The rows of a group lie close to one hidden flat surface of 6 dimensions, which may be shifted away from zero. Surfaces can cross.
(in the rows, 128 means zero)
Some rows, each with its group after it:
139	136	131	90	75	95	151	106	112	72	145	177	20
Fumed
103	148	132	128	118	105	148	169	164	150	120	98	161
nali
143	130	124	145	92	123	142	95	139	109	158	151	131
kipe
88	192	112	120	129	108	154	127	115	96	136	99	98
Fumed
118	146	124	133	113	134	130	134	129	131	141	127	158
Natuf
176	142	183	143	127	108	191	148	57	123	121	182	129
Vemu
144	133	146	129	101	131	148	116	121	126	142	146	120
kipe
165	135	153	152	157	124	163	96	91	124	121	128	85
Vemu
123	166	149	142	122	129	163	132	105	156	123	108	117
kipe
132	157	148	131	108	147	139	135	106	135	146	131	152
Natuf
95	168	128	83	150	141	131	142	77	69	131	149	102
nali
132	135	155	114	155	107	160	147	109	114	100	134	92
Vemu
106	124	125	118	104	143	108	168	136	156	123	134	158
nali
133	130	99	146	161	96	125	100	152	132	112	73	87
Natuf
131	109	114	152	144	117	127	108	141	137	116	124	117
nali
118	86	93	154	112	106	109	124	157	123	125	168	166
nali
121	156	128	105	93	81	135	191	136	169	107	85	118
Natuf
157	142	140	145	88	140	140	90	125	111	168	151	139
kipe
115	111	115	106	132	88	126	143	155	100	111	141	100
Fumed
157	147	163	67	129	140	131	136	125	113	136	92	91
Natuf
128	103	125	113	154	98	129	143	167	121	98	113	106
Fumed
136	89	145	102	125	123	123	158	132	126	103	166	117
Vemu
121	130	126	139	157	122	139	124	134	118	118	123	130
Fumed
135	136	118	117	137	124	114	106	124	116	130	100	87
Vemu
110	189	150	130	135	135	166	141	124	142	135	82	141
Fumed
149	140	140	138	151	115	154	92	126	133	116	92	55
Fumed
138	124	144	129	110	150	126	127	124	157	126	124	120
nali
93	152	106	137	148	135	105	172	95	164	108	95	168
kipe
115	105	99	134	202	99	110	130	129	122	84	107	108
kipe
125	116	121	80	119	167	88	107	173	76	171	127	151
Natuf
162	121	157	119	141	121	143	124	87	117	116	151	72
Vemu
138	120	138	143	116	105	140	156	121	125	130	164	185
Vemu
137	121	136	124	104	122	133	129	129	118	139	150	125
nali
131	115	108	137	128	110	125	108	150	97	141	140	140
kipe
75	163	91	136	168	144	100	138	141	148	118	54	169
Fumed
123	142	92	121	119	133	91	104	151	126	151	82	124
Vemu
160	110	142	121	118	88	150	116	173	121	120	108	97
nali
163	76	137	103	164	123	107	122	123	103	111	146	100
kipe
90	140	114	116	101	155	107	147	151	100	162	152	220
Natuf
129	106	104	118	84	155	80	96	176	123	171	127	149
Natuf

New rows. What belongs after each?
85	157	106	151	150	124	140	141	111	120	121	127	167
nali
172	120	127	154	204	121	135	71	106	93	125	103	111
kipe
102	122	106	128	154	124	115	132	127	114	113	133	126
nali
122	130	95	161	75	164	89	109	98	163	158	153	162
kipe
92	74	78	156	144	179	56	120	89	145	115	191	156
nali
136	115	106	187	97	113	143	94	133	124	152	174	173
nali
107	120	97	145	178	161	103	95	69	101	119	161	98
nali
107	85	118	79	150	136	83	166	148	144	89	116	96
nali
192	156	157	154	129	148	157	54	107	91	184	126	135
kipe
126	151	121	167	98	145	133	105	118	151	154	130	164
Natuf
129	88	105	151	126	89	120	128	184	143	112	122	141
nali
112	117	141	54	138	133	105	177	143	126	102	108	85
nali
111	135	123	109	140	152	114	126	144	88	151	131	168
Natuf
117	153	116	134	91	150	104	151	105	148	155	126	190
kipe
142	137	110	131	114	104	118	131	103	106	151	138	150
Vemu
92	138	109	119	130	153	100	154	136	140	133	107	175
Fumed
155	129	150	131	78	136	127	145	82	172	131	150	124
Natuf
121	140	127	128	145	124	139	130	132	125	122	112	125
Fumed
128	88	98	188	155	137	111	105	85	136	115	192	166
Natuf
128	112	116	96	153	109	120	110	118	60	125	160	76
nali
138	179	163	79	121	128	147	143	135	121	138	66	109
Natuf
133	165	131	152	83	130	155	102	133	115	172	131	157
kipe
191	102	163	117	118	149	128	96	110	114	146	160	102
kipe
160	154	145	121	146	139	130	121	107	100	159	110	176
kipe
134	121	122	151	129	120	143	101	125	128	124	139	99
kipe
126	122	125	143	154	114	147	118	133	105	116	141	123
Fumed
124	117	127	117	138	111	129	147	144	123	112	126	130
Vemu
151	73	87	150	98	138	80	75	136	109	157	182	136
kipe
122	131	117	134	133	147	113	111	115	121	135	141	127
Fumed
139	134	152	128	100	133	145	128	119	140	130	143	107
kipe
92	162	124	126	177	101	142	175	122	144	94	81	142
kipe
157	167	148	127	174	140	135	128	86	118	139	87	162
kipe
165	119	105	155	123	129	110	59	132	72	187	145	172
kipe
146	72	122	138	161	119	105	142	70	131	94	199	120
Natuf
138	113	150	112	99	138	132	146	113	149	123	152	111
kipe
153	101	128	130	124	126	113	118	121	124	128	149	118
Vemu
139	154	150	133	138	150	137	114	123	168	126	68	111
Fumed
144	151	159	117	149	114	166	137	123	111	125	109	121
kipe
126	166	109	122	169	125	106	151	113	98	151	86	217
kipe
95	185	135	96	105	124	133	163	155	133	144	64	145
Vemu
109	159	138	152	154	131	156	149	88	120	123	144	175
Natuf
91	102	75	109	124	116	63	187	140	122	125	141	203
kipe
99	113	81	189	153	114	124	100	132	120	123	153	170
nali
139	128	130	176	153	121	164	72	119	144	106	122	56
kipe
123	109	112	153	169	134	122	95	124	110	123	143	131
Fumed
121	165	128	147	126	133	144	119	123	137	144	101	147
Natuf
148	98	140	75	93	143	90	161	127	120	137	158	125
Natuf
85	173	110	112	121	110	127	159	178	126	138	68	167
Vemu
114	91	113	113	173	138	91	140	143	162	82	95	86
nali
124	131	132	109	128	130	126	138	120	118	127	131	109
nali
136	118	135	128	78	73	152	153	198	133	133	121	164
nali
100	148	102	165	133	102	147	120	129	109	132	142	169
nali
125	129	114	130	99	141	108	139	116	140	142	143	153
kipe
103	161	143	139	101	155	139	159	114	173	133	121	175
nali
110	115	109	143	149	122	121	127	141	142	110	121	133
nali
124	150	135	190	175	122	172	92	149	149	118	81	149
Vemu
183	137	161	145	171	120	171	71	116	94	136	114	88
kipe
112	132	107	178	147	95	149	121	169	147	113	96	159
nali
119	110	113	132	121	111	120	133	145	118	124	144	139
nali
118	155	127	134	108	136	140	127	105	112	144	152	145
nali
145	139	124	166	156	128	143	76	110	124	133	112	111
kipe
122	160	134	119	152	152	105	173	75	168	120	95	163
kipe
211	121	218	66	182	148	150	159	75	118	110	119	95
kipe
86	122	75	171	175	124	114	94	156	94	132	123	177
Natuf
99	134	122	95	140	118	117	167	143	101	126	126	161
Natuf
137	179	176	116	64	153	166	147	93	136	171	146	152
nali
136	166	140	152	111	129	160	102	121	127	152	117	137
kipe
136	25	137	121	138	154	98	125	178	157	90	181	107
Vemu
100	155	110	134	154	119	130	116	131	123	124	92	113
Fumed
94	173	134	104	126	115	143	162	150	139	122	73	135
Fumed
